The first 7 rows are patterns. Each new row is the sum of 2 different patterns, raised or lowered, with some noise. Before adding, each is slid sideways (what falls off one end comes back at the other) and multiplied by a number that may be negative. Names go in the order of the patterns.
Known rows, each followed by the names of its patterns:
[-21.1 -12.5  -4.0  -0.6   5.3 -24.3  20.3  12.3   1.1   4.4   4.0   4.4
   5.3  -6.0  -9.5  -1.1 -23.0  -5.9   0.0  -7.4  18.1  -2.8  -8.3  -5.9
   7.1   0.9  -3.3  12.9]	viru
[  1.0 -12.1   5.4 -12.1   2.7   0.1  -0.8   7.0  10.6   7.9  -0.8  -2.4
  -4.4   1.2 -13.8   3.9 -24.3  -1.5 -10.6  -1.1  -5.5   6.3   9.0  -6.1
   7.2  -0.4   7.4   4.1]	sota
[ -2.7  -0.2   5.0  -1.3   9.4   1.5  -0.1 -23.7  -0.3  12.4  14.9   7.6
  -3.1  -4.7 -11.3 -21.6 -12.7  -1.3  -2.8   6.4  -0.4   0.6  -0.2   7.4
   5.3  -2.9  -1.2  -2.1]	vatet
[ -1.8  -3.7   3.7   1.1 -10.5   1.4  -6.6   0.4  -7.7   5.2  -2.3  -5.7
   8.6  24.3 -13.3 -19.8   0.0   0.3  -1.1  -0.2  -6.6   3.2  -2.7  -1.9
  -8.3  -2.3 -17.0   0.2]	Dapa
[ 17.2 -12.6  -8.2   8.9  -3.6 -10.2  -0.1  11.3  -4.0   1.9  -9.6 -11.8
   3.1  -9.5   0.8  -4.6  -0.1 -24.3 -21.3 -11.0 -18.9  -9.1 -19.0  -6.4
  -7.8   1.3   3.4   0.2]	Duv
[  7.6  -8.2   0.8   0.4  -7.6  11.5  -1.0  -9.0  24.3   3.4 -24.3   1.1
  -1.1   0.3  -4.6   3.1  24.3 -24.3 -13.8   1.1  -1.1  -0.1 -11.3 -16.8
 -24.3   0.1   5.1  -0.1]	kasop
[ -6.9 -24.3   0.2 -11.8 -13.6  16.9  18.5  -0.6   1.0   7.1   1.3  -7.2
 -24.3 -14.0  12.1  -0.4  -6.6   9.0  -1.0   1.7   5.7  -7.9  15.7  -9.7
  -7.3 -11.0  -4.3   0.5]	zogu

New rows, each followed by the names of its patterns:
[ -0.9  32.8  -2.1  -1.1  17.3   6.7  11.6   8.6  16.2  34.1 -15.9  -5.8
  10.5  -4.9   5.9  -1.0 -10.7  -0.8   6.5   9.9   6.5  20.9   2.9   9.4
  17.9  -6.6  13.5   6.7]	viru kasop
[13.2 28.0 15.5 14.1 23.2  3.2 16.0 23.7 13.9 16.3 28.1  7.8 12.9 20.1
 24.8 22.0 13.4 43.2 29.9 17.9 14.9 15.6 26.7 32.4 31.3 12.5 18.5 16.5]	vatet kasop
[  7.5  -0.9  -3.8   2.6  17.9  30.1  17.8   0.9   2.8  13.2  -4.0   3.3
  -2.6  -3.1   6.9 -23.0  15.0  10.9   5.5   4.5   5.6   6.4  13.9  -0.9
   8.4  18.5  -8.2 -20.4]	Duv zogu
[  6.3  -6.5  -9.4  -9.4 -12.6 -12.8 -22.8 -12.3 -25.8 -20.9 -23.6 -30.9
 -11.8  -8.2 -28.4 -11.0 -15.9 -21.6 -26.8 -20.1 -26.9 -20.2 -12.3 -19.7
 -11.7 -22.5  -7.6 -21.9]	sota Duv
[ -9.6  -5.1  -9.4  -2.3  -6.1  -1.4   6.6  -0.2  -4.0   0.3 -16.7   1.9
   4.8  -1.2 -12.3  -9.2  -4.7 -28.9  14.0 -10.8  -4.9 -14.6 -11.0  12.2
 -18.1 -11.3 -12.7  -3.6]	viru sota
[ 21.4  21.1   9.5  10.5  13.0  16.9  13.8  16.6  11.3  12.2  10.1  13.6
 -10.7   7.7  30.4   6.6  -2.9  13.5   8.4   2.4   4.4  43.0  21.9  14.6
  18.9  12.3  16.7   8.5]	kasop zogu
[ -7.7 -14.2  -8.2 -14.9  -5.1  -5.6  -4.0  -3.9 -13.0   0.5  16.1 -20.5
 -31.0  -7.3  -4.3  -5.3  -1.7  -9.8   5.3  -8.0   5.3 -12.7  -0.2 -21.3
  -2.6 -10.6 -17.0   2.9]	sota Dapa
[ -5.4   9.5  14.0  -7.8 -12.7   6.2   2.7  -1.3   0.8  -4.2   0.0  -1.1
   2.7  -3.7   4.0  -7.6   1.4 -16.4   0.5  11.8   9.5  -0.8  -3.0  -5.2
  -7.1 -18.9  -5.7  -3.0]	vatet Dapa
[ -7.0   4.5 -10.9 -12.0  -3.9  -1.5   2.4  16.9 -10.3   1.1  -4.7  -6.0
  -7.6  20.8   3.2   8.8   4.4   7.7  -1.1  -0.8   2.6 -16.1 -35.1   4.4
   2.2   0.1  -3.2 -12.1]	Dapa Duv
[  9.1  -2.5 -14.9   0.1  -5.2  12.7   9.6   4.1  25.8 -14.4   1.8  21.3
 -15.5  -6.4  27.4  14.5   2.8   7.5   0.3  -6.7 -10.6  19.1  18.8   1.1
   7.7 -14.3  -3.0  11.1]	Duv kasop
[-7.4  2.0 26.0 15.6  4.8  7.2  9.7 17.1 15.0 -1.8  7.0 22.0  1.6 12.3
 10.7 11.1 22.4 -7.0 16.4 15.6 18.1 15.1 15.5 16.2 41.7 13.7 23.0  4.1]	vatet zogu
[ -8.6  10.5  -4.3   8.0   4.5  -8.2  -7.3  -9.8   3.0   2.8  -2.9  -2.1
 -10.4 -29.4 -19.4 -21.5 -11.4  11.8  18.6  -3.6   1.6   2.8   5.0  -2.9
 -23.6 -14.5   6.4  -5.8]	vatet zogu
[-14.3  -7.6  -5.0  16.1  -3.5   0.9  -9.5  -2.1   8.9 -11.8  -1.8  -7.8
  -3.3 -20.6 -10.8 -12.7  -6.1  -3.6 -17.2 -26.7  -7.9  13.9  17.4   7.5
  12.6 -14.3 -20.4 -11.8]	vatet Duv
[  8.8  -7.2 -16.0 -13.0  -7.8  -3.0  11.6  -4.1  -1.1 -30.0 -17.4  -2.9
  -2.6   0.2   7.9  -3.2 -16.7  -0.6  -9.7  -3.5  -2.5 -10.0 -10.5  -8.6
  -6.0   3.3  -5.5  -9.4]	vatet kasop
[ -5.7 -12.6   5.5  -7.3  -3.0   1.0   4.1  12.9 -15.0   6.8   2.4   7.1
  -8.4   1.5 -14.1  17.4 -14.8  10.8   5.5 -10.8  -6.2  -6.3   3.5  -9.2
   3.7  10.2  19.8   0.7]	sota zogu
[ -2.9   6.4  -8.3  -5.7   4.3  11.0   1.2  13.0   5.0 -12.1  -6.3  -8.2
 -19.3  -9.7  -5.6   4.0   6.8   5.9  20.1   1.3  38.5  -1.3  12.1  11.9
   8.9  -6.2  -5.5  17.3]	sota Duv
[  7.5  15.3   5.6   2.4   9.5   6.2   7.4  20.9  31.9  11.2  -4.2 -10.4
  -1.4  20.8  12.3  23.0  27.8  25.7   3.6  12.8   6.6   0.1 -17.2  21.2
  20.1   4.1   8.1   6.9]	vatet Dapa
[ 12.9  -0.8  -9.0 -19.2 -25.2  19.8   6.9 -13.9  10.2   8.6   0.4  -5.8
  -1.0  10.2   2.0   6.2  -9.2   6.3  -0.1   0.8 -16.3  22.3  13.3   0.4
  28.6  20.6  17.3   9.5]	Duv zogu
[  5.6 -15.8  -7.0 -10.3   5.6  -5.0  -4.6 -26.7  -9.6 -17.7 -10.9 -10.4
 -12.1  -1.5 -12.1 -13.3 -15.8 -20.6 -18.9 -15.5 -24.4  -6.6 -31.7  -9.3
 -18.1   1.9 -22.5  -7.7]	sota Duv
[  1.7   4.6  -6.3   2.3   5.0  -2.7   4.9  -7.1  12.7  -7.5  -3.4  21.2
  -9.6 -42.5  10.2  16.8  -1.1  -5.8  -2.6  16.0 -14.0 -15.0  -0.3  -0.9
   5.2  -8.0   4.2 -20.5]	Dapa kasop
[ -9.6   1.8   9.0  10.4  15.7  13.2   3.7  19.5   0.3  -2.8  11.9 -10.3
  10.1  14.6  10.3  -2.1  10.3  12.9  -9.7  25.6  15.0   9.0   6.3   5.2
  26.5  -6.8  -4.2   4.5]	viru vatet
[ 21.4  19.8   8.7   1.2  13.7 -15.5 -14.9  32.2  17.9  -6.9   1.9   5.8
  -1.2  35.4  33.6   6.6  -1.9  -2.6  16.0 -10.1 -12.1   0.5   4.1 -10.3
  -2.2   7.0 -14.6   5.7]	viru kasop
[-12.0   5.9 -45.8 -45.7 -19.5 -15.8 -14.2 -18.3 -29.2 -35.5 -15.7  -3.6
  -9.3  -6.7 -20.4 -13.4 -15.6 -22.4   1.8 -16.4 -16.5  11.0 -11.4 -55.4
 -12.7  -5.0  -4.2 -10.9]	vatet kasop
[  5.8  13.4   0.4   1.2  10.7   0.9  28.9  17.4   5.8   2.4   1.4  20.4
 -13.3 -18.2   3.3  -4.8   1.0  -4.8   5.3  17.7   9.3   8.9  23.5  15.3
   8.9  13.8 -17.0   8.7]	viru sota
[ -7.9  -9.2   0.8  -4.5 -13.1   9.8   1.5   0.1   3.0   3.9   5.3  -1.6
 -17.7  -5.6   4.3   1.5  -7.8  12.2   0.7   1.6  12.1  15.3   0.0 -18.5
  -0.9  -2.6  -0.8   2.5]	Dapa zogu
[ -8.1 -20.3   6.3  11.7  -0.6  -0.8   4.2   2.6   3.6   6.1  -1.5  20.0
   7.7  10.2  16.4   3.0  -1.4  -1.1   3.4  -4.0  12.3  -4.3   3.3  -0.8
  14.8  -5.2   9.9   6.1]	sota Dapa
[-10.6  -3.5 -14.4 -10.5 -11.3 -12.2 -13.8  -7.7 -31.2 -10.4  -4.4  -1.0
 -13.9 -14.6 -13.3 -28.1 -43.1 -14.0  -2.1 -15.6 -10.3 -13.9 -14.6 -10.9
 -11.4  -9.5 -14.0  -9.4]	vatet Dapa
[ 17.9   9.3  16.8  12.2   2.8   4.0   8.3  -8.7  -5.6  24.2  10.4   1.6
   5.8  12.5   4.2 -16.9  19.3  12.4   8.8  13.9   2.4  14.9  12.7  20.9
   5.4  15.4  18.3   5.0]	Duv kasop
[-14.8 -20.7   9.2   1.7  -1.2   4.0   9.9  -7.7  -3.9 -20.2 -19.6   1.1
 -10.2   5.5  -5.7  -1.4 -22.2 -17.6  -6.8 -20.0  -9.5 -19.5  -8.5  -7.9
   4.1   2.6   4.4  17.2]	vatet Duv
[-19.4   1.6  -4.2  -6.3  11.3 -12.6   4.1   6.0   8.2   3.2  -5.6  11.3
  21.5  -2.3  17.1  30.6 -23.8 -28.8   1.4   0.2  -6.4  -0.3   2.7  25.8
  12.6 -11.1  -2.4   5.0]	Dapa zogu
[  0.8 -13.6 -17.6  -4.7  -4.1  -9.2   5.0  12.8  20.4  33.6  -3.5   3.3
  12.7 -24.4   6.1   7.7   2.3   2.1 -13.1  11.2  -4.8  29.9  15.9   4.2
   7.0  15.9  23.4 -11.3]	viru zogu
[ 15.9 -10.9  13.2  31.7   3.9  -7.2   0.9  20.7   5.8 -17.4  34.8  18.4
  11.0  12.0   3.1  29.5  15.6  26.2   0.7   0.8   9.0  -0.6   0.7   4.6
   0.3   6.5   9.7  21.2]	kasop zogu
[  1.9   5.0   5.5   4.6  -8.1 -24.2 -13.0  -2.7  -3.3  -6.5   4.1  10.4
  -2.3   0.1  -8.4  16.2  -8.1  -6.9  -0.7 -14.9  -8.6  -5.9 -20.6   1.7
 -22.7  -0.2  17.5  16.7]	viru zogu
[11.5 10.9 37.8 36.8 14.6  5.6 13.2 14.8 19.8 35.4 14.8 28.8 28.2 21.7
 25.3 -5.1 37.9 33.0 19.6 18.1 18.9 28.7 24.7 16.9 13.9 17.9 -4.9 15.3]	viru vatet
[-22.9 -14.4  17.2  18.5  10.7   6.5  12.9   7.5   8.8  -5.5  -6.6  14.2
   4.4  -0.8  15.3  12.9   6.0  18.5   1.3  17.7 -23.1   2.6  10.3  18.0
  12.9   0.3 -20.0  -4.1]	vatet zogu
[  9.0  -2.5  -7.8 -17.8 -14.5 -26.4 -34.2   1.1  -8.2  -9.8 -10.6  -7.7
 -15.7 -17.4  -6.1 -15.4   5.8 -10.9 -23.2  -5.0 -14.5  -4.2 -25.9  24.3
  16.3  -1.4  11.0  -2.2]	viru Duv
[ -5.2   6.9   6.2   9.2   7.6  15.6   8.9 -12.4  11.2  -0.6  -8.6  -1.4
   6.0  -6.2 -13.2   4.9   1.0   8.5  11.3  -3.1   3.7   1.1  -4.7  -2.1
  16.9  36.0   5.3   0.3]	vatet Duv
[17.7 14.6 10.3  4.2 17.1 14.7  9.5 12.5  7.5 12.8 15.7 29.7 40.5 17.2
 25.4 19.7 19.4 11.9 21.5  4.2  9.8  4.2 -3.3 14.7 17.1  4.1  2.2 -6.1]	Dapa Duv
[ -6.5   1.0 -22.4   1.1 -13.5   4.8  -4.6   3.7  23.0  -3.5  -3.0   3.1
   8.3   6.2   0.8 -10.1  18.7 -23.6  -2.4   6.4   0.5   7.1   6.8   1.8
 -12.8   0.1   2.3   0.0]	sota kasop
[-19.0 -19.7  -4.6  -7.5 -12.0 -10.8 -13.3 -23.3  -9.1 -15.3 -18.2 -34.8
  -3.2 -13.2 -28.1 -20.4 -25.8 -18.9 -19.1 -22.3 -15.7 -11.3  -5.7 -11.3
  11.6 -21.4 -18.4  -5.1]	Dapa Duv
[-15.7   0.0   3.7   2.0  15.3   0.5  14.1  18.5   7.0  14.4   9.0  -7.9
  28.3  11.0 -16.1   0.8   1.5   8.6   2.3  10.6  29.2 -17.6  -7.0   8.7
   1.5   7.7  -2.2   3.2]	vatet kasop
[ 18.2   1.6  -5.6  13.1  -0.8   2.0  -0.6  -6.4  -2.0   1.0   5.2  21.1
  12.2   1.8  18.9 -10.2  25.2  11.5  17.1  -1.1   8.0   2.0 -12.2  21.3
   3.7   4.9  -2.1  -3.4]	viru sota
[ 24.6   2.6   0.9  10.9  -7.2   7.5   7.5   4.1  -9.8   0.0  -8.9 -10.2
  -1.3  10.0  -7.9  -2.6 -11.1  30.1 -11.3 -16.5   2.8  -5.4   2.2  -0.4
  -5.5  -5.5  11.5 -10.3]	viru sota
[ 19.9   4.2  -0.2 -23.9 -21.6   2.3   5.6  10.3  19.4   7.8   2.6   1.5
  -6.5  -4.4  -2.4 -11.2  -6.9  -6.7  -0.6   3.6   3.0  -2.7  -1.0  -8.7
   0.3 -13.3  -0.3  -1.2]	vatet Dapa
[41.8 31.6 34.4 11.1  8.2 15.4 -3.7  8.9 10.7 15.3 26.1 31.9 13.2 33.1
 25.3 24.0 15.3 11.4 10.6 10.0 20.7 25.5 24.1 27.2 34.1 14.8 21.3 21.0]	sota vatet
[-42.2 -56.1 -24.2 -24.2 -18.5  -8.2 -36.1 -19.7 -23.9 -27.6 -11.2 -24.9
 -40.6   2.9 -31.0 -44.4 -22.7 -26.2 -21.1 -20.5 -16.5  -4.5 -47.6 -39.2
 -22.9 -36.3 -22.7 -55.0]	sota kasop
[22.5 39.6 34.6 14.2 17.0 27.7 14.1 27.1 15.5 12.0 27.7  8.4 21.5 27.0
  2.9  5.9 27.3 12.7 11.9 15.3 13.0 18.1  1.6 40.1 31.6 22.7 29.0 13.7]	Duv kasop
[ -2.9 -10.5 -20.3  12.7  10.8  -3.9  -9.5   1.5 -16.3 -10.3 -25.6 -15.9
   9.7  -1.6 -17.7   1.8  -9.7  -1.2  -6.4  -5.0   8.0 -15.9  -3.2   7.8
 -15.4 -18.2  -9.9 -21.6]	Dapa zogu
[ -1.5  -7.7   3.2  -7.0   7.1   8.9  19.5   1.7  -3.6  21.5 -15.1 -14.5
 -14.7  10.2   2.8  -4.7  -4.4   5.2  16.0   9.6  35.3   3.1  -0.6   9.0
 -20.8   6.2   9.0   8.4]	viru kasop
[ 8.6  4.6 -2.2  5.3 20.6 24.0  7.7 12.2 11.1 19.2  6.7 -3.2 29.7 24.1
 13.0 21.3  8.4 19.3 23.7 24.8  7.4 13.8  7.9  9.3 16.2 14.0  4.1 15.2]	Dapa kasop
[  4.5   5.9  -7.9  -2.8  -6.6  -6.0  -0.4 -11.1  -2.4 -10.6 -10.9  -5.9
   5.0   5.3  -1.8   2.2  -4.9   2.0  -6.9  -2.7  -6.4   2.8  -6.1 -21.4
  -7.8  -9.3 -10.3  -4.5]	vatet Duv
[20.5 16.2 19.8 17.9 12.1 28.7 45.7 28.9 11.8  8.3 18.4 40.0 26.3 38.1
 44.7 22.2 11.7 22.0 15.4 18.4 20.9 26.0 28.8 25.0 17.8 22.9 27.5 18.1]	vatet zogu
[  5.7   8.8  13.1  20.7  15.6  -1.0   8.2 -16.2  -1.3   4.8   1.5  -6.2
   1.2  10.2 -10.5  35.0  12.5  24.9   1.2   4.0  27.1 -14.3 -17.4  -4.1
   3.3  -6.1  -2.7  -9.0]	viru sota
[ -3.4 -23.9 -22.9  -7.1  -8.5   0.6  -4.9 -10.6  -1.7 -11.9  -5.8   3.5
  -0.1 -16.5  -2.7   6.8 -10.7   6.1 -11.2 -16.2  13.2  -7.5 -12.4  -3.8
  -3.2 -21.1 -20.7  -9.8]	Duv kasop
[-10.0   4.4  -5.1  -8.5 -11.7   3.6 -14.7  10.5  14.9  21.3 -11.4 -27.2
  17.6 -18.9 -13.6  -3.5 -14.0  -5.2  -9.5  -6.9  -5.6   1.2 -14.2  13.2
   1.8  -7.7   4.3 -19.3]	viru Dapa
[  4.5  15.3  17.7  38.6  -9.4 -10.5  11.0  -5.8  -1.9   2.2  12.9   1.6
  -6.0  -7.0   0.7 -16.4  -7.3  21.5  -3.3   2.2 -21.6 -15.6  -9.6 -35.2
  15.1  -6.1  -2.7  -3.6]	Duv kasop
[ -7.5  -7.8  -0.3  -3.6 -20.2 -12.9  -8.8 -28.1 -18.9  14.6 -13.5  -8.8
 -26.4 -19.2 -21.4 -46.2   8.6  -8.2 -13.1 -13.5  -8.5   5.6   7.4  29.1
 -18.6 -20.8  -2.7 -18.2]	Duv kasop
[ 29.2  23.3 -17.4   6.2  12.9   7.2   9.9   4.6  12.0  19.4  20.7   8.2
  30.4   4.2  14.7  22.2  -1.5  19.5  21.4  10.4   8.7   7.7  16.7  -2.1
  36.3  21.2  12.5  22.5]	viru Dapa
[ 7.4 28.9 16.1 12.0  6.4  9.3 22.8  1.5 14.5 17.2  1.7  5.3 18.1  7.5
 -6.3 17.4 -1.4 22.4 23.1 12.2 21.8  6.9 17.4 24.1 32.6 34.1 27.5 17.0]	Duv zogu
[ 13.6   1.3   8.6   6.3  -2.9   7.1  -9.9   3.4  -4.0 -23.0  24.4  -2.9
   5.6   4.9  10.7  13.3  11.6  22.6  22.3  -5.2  12.3   4.7  -9.2 -19.0
   0.4   5.2 -16.4  -0.6]	kasop zogu
[26.2 29.9 26.9 14.2  9.6  6.0 50.6 23.9 21.4 29.7 23.4 20.8 22.9 18.5
 33.9 12.2 10.1  7.7 16.5 30.8 13.0  6.3 23.8 12.1  7.4 32.9 35.4 15.9]	sota zogu
[  7.6  -3.4   4.4  21.4   6.4  10.9  26.5 -16.1 -13.6   2.6  -7.4  -6.0
   8.4   2.6  25.9   6.7  -2.6  -5.9   6.0  -2.8  -8.9 -26.9   6.4  23.6
 -13.9   3.5   8.3   9.4]	Dapa zogu
